The rows of a group lie close to one hidden flat surface of 11 dimensions, which passes through zero. Surfaces can cross.
In the rows, 128 means zero.
Known rows, each followed by its group:
[167 112  78 108 112 102 160  95 113  93 137 168 122 140] : K
[ 66 134 126  82  92 126 111  93 152 130 108 110 109 176] : K
[ 95 144 113  71 138 146 124 145 138 112 109 109 162 147] : T
[157  75 132  96 171 127 104 116 150 152 174 123 153 120] : K
[178 134  65 153 130 147 106 124  65 144 157 173 104 163] : K
[191 124  43 123 197  95 149 149  66 134 149  91 140 105] : T
[154  77  94 115 143 136 177  92 140  23 123 152 132 148] : G
[142  82  93  67 163 169 125 158  93 155 160  71 109 163] : T
[114 142 146 162 107 140  88 113 157  90 102 168 102 165] : G
[205  79 149 105  76 120 148 119 109 144 148 100  85 128] : K
[119 144 167 100 117 154 104 177 138 143 123 110 142 123] : G
[122 127 114 100 119 131 122 129 106 153 143 179 154 152] : G
[ 98 108 143 153 139 135 123 125 138 117 129  87  86 127] : Y
[156 162 123 132 119 155 151 132 120 136 132 149 157  93] : T
[172  90 128 133  99 100 148  89 135 119 142 171 131 146] : G
[163 117 136 107 136 105 151  93 173 100 105 113 113  99] : K
[108 147 165 102 140 157 157 189 140 102  85 149 136 122] : T
[140 111 167 130  75 143 129 172  85 140 146 185 105 142] : G
[101 127 139  94  97 129 126 131 119 144 123 141 106 142] : K
[ 69 154 109 145 113  97 147 111 126 148 140 111 157 113] : Y
[156 130 127 106 164 112 105 144 133 134 130 154 170 110] : T
[109  87 131 108 168 124 136 194  69 128 194 189 161  74] : K
[ 84 121 127  98 129 146 115 123 125 119 118  92  98 143] : G
[135  89 173 179 170 122  87 143 150 122 147 128 142 109] : Y
[ 80 147 120 128 173 145 107 148 141  91 122 129 162 117] : K
[148 134 137 177 128 152 160 147 125  92 134 178 151 116] : T
[160 100 167 176 103  82 125  93 142 119 145 146  95  82] : Y
[124 123 146 155 156 170 125 142 154  79 101 132  74 135] : G
[150 123 140 158 143 153 163 123 145 185 130 164  85 132] : Y
[101 111 123 175 210 140 161 178 111 114 157 106 180  79] : G
[ 96 143 182 100 102 153 149 175 119 165 120 157 103 102] : Y
[ 96 140  84  60 128 134 185 132 133 113 101  40 176 165] : Y
[ 96 106 122  99 130 130 160 127 118 113 160  46 101  72] : Y
[145 135 151 121 152 177 150 133 155 106 109  80  84  78] : T
[ 98 159 148  70 100  95 102 144 122  92  74  72 152 117] : Y
[136 159 114  82 135 137 130 127 143 138 102 135 149 130] : Y
[158 152 163  82 149 161  90 124 204 132  78 150 127 136] : G
[ 85 132 113 114 153 111  74 151 104 152 120 135 108 168] : T
[137 161 174 115  62 178 126 118 137 117 106 172 100 108] : T
[108 139 126 122 163 154 114 153 125  87 115  89 113 103] : Y
[ 80 146 152 110  91  99 165 113 158 152  95 151 128 142] : K
[156 129  99 171 152 111 140  98 135  81 139 113 111  76] : Y
[129 191  89  63 138 126  92 118 124 184 104 137 155 132] : T
[ 97 114 159 156  92 152 110 150 112 185 144 111  73 182] : G
[139 137 130 133 207 146  91 120 155 158 117  87  90  88] : K
[150 141 122  44  79 134  65  87 118 103 139  93 112  83] : T
[104 116 100 184 203 160 124 134 128  73 132  85 101 122] : G
[149  98 117 108 135 176 139 153 105  91 134 121  86 150] : K

New rows. What belongs after each?
[178 155  75 172 152 116 138  92 179  97 121  67 162 150] : G
[147 160 134 167 140 102 157 102 171 191  99 144 154 133] : K
[164 105 128 111  75  93 135  97 121 102 142 183 133 136] : K
[103 150 156 163 126 162 144 183 111 141  94 186 117 164] : Y
[149 159  97 155 114 115 123 112  81 153 137 120  89  95] : T
[145  69 111  68 161 156 121 117 147 111 156 142 128 163] : K
[143 138 145 178 134 114 130 126 145 123 112 177 148 128] : Y
[ 78 173 122 123 140 123  95 122 134 128 130 124 139  83] : Y
[190 165  92 130 147 147 126 177  63 131  76 138 108 162] : Y
[107 160 108 133 143 140 140 145 125 143 104 150 141 156] : T
[139 134 138 116 131 117 123 120 149 164 123  81 117 113] : G
[147 116 108 102 105 102 165 147 101  72 133 124 160 118] : T
[170 141  93  98 107 147 160 115 113 124 152 119 182 106] : T
[193 162 142 185  79  81 187 149 131  52 106 143 163  69] : G
[ 79 144 133 128 132 148 160 152 116 140 130 105 106  97] : Y
[ 93 121 125  86 179 125 131 134 155  97 125 184 151 102] : K
[130  80 162  63 107  96 139 104 125 190 147 111 110  99] : G
[165 109 107 161 157 117 102 138 111 127 135 134 174 169] : Y
[129 144 135 144 151 154 114 148 143 121 104 170 148 168] : Y
[122 103 215  90  97 104 138 136 143 207 124 159 115  95] : G
[154 121  99 128 103 136 138 128 104 101 135 111 104 153] : G
[173 101 187 163  69  97 140 140 134 154 152 164 135 124] : G
[145 152 110 138 175 129 120 113 167 152 140 178 193 109] : Y
[112 123 168 130  96 166  32 186  92 163 173 111  93 147] : G
[129 102 110 102 146  95 165  84 164 203 142 144 147 154] : K
[136  92 122 135 101 117 100  82 133  97 172 138 104 119] : Y
[ 99 120 164 127 150 179 125 172 133 173 171 183 139 109] : Y
[138 164 126 159 129 130 135 143 124 151 111 131 117 123] : G
[127 164  94 172 166 150 133 139 132 124 114 143 145 151] : G
[111 130 113 155 112 126 155 154 104 154 149  83 137 152] : G
[133 128 123 149 131 132 137 135 122 108 122 137 121 137] : Y
[ 51 126 128 166 104 110 114 177  56  88 143 125 108 133] : T
[ 56 108 128 167 116 146 134 137 106 150 177 130 115 149] : Y
[166 125 144 112 108 116 183 157 118 136  92 129 149 150] : Y
[134 161 137 152 109 126 108 148 147 117 128 135 183 144] : G
[117 121 123 190 118  91 176 157  82 155 150 151 145 131] : T
[148 122 119 124 121  84 122 111 125 103 125 118 117 107] : T
[134 114 194 146 115 103 143 127 167 154  84 125 110 134] : Y
[178 102 173 135 119 104 105 129 141  89 112 141 127 110] : Y
[ 91 160 109 155 166 155 137  98 181 109 106 135 119 132] : Y
[131  95 123  97 154 121  83 139 114 147 137 118  98 158] : T
[199  71  86 111 143  89 172  57 159 124 152 127 159 138] : G
[120 156 117 135 144 132 126 137 123 168 130 153 151 127] : Y
[186 153  91 133 127 171 161 106 126  97 116 189  54 114] : Y
[177 145 103 164 155 109  84  90 131 130 119 150 100 112] : Y
[100 160  57 132 148 160 129 110 108  99 121  97  89 143] : Y
[125 137 105 102 122  95 128  84 112 227 130 138 111 130] : G
[109 124 142  63 144 105 174 125 127 158 108  73 114  61] : G
[120 110 149 112 113 110 112 132 116 156 151 148 129 120] : K
[ 65 129 123 133  99 136 100  87 149  99 121 100 108 169] : T
[129 167 146  92 172 155  80 154 138 163  75 102  98 114] : Y
[140 121 128 121 135 134 149 155 111  99 130 115 140 107] : Y
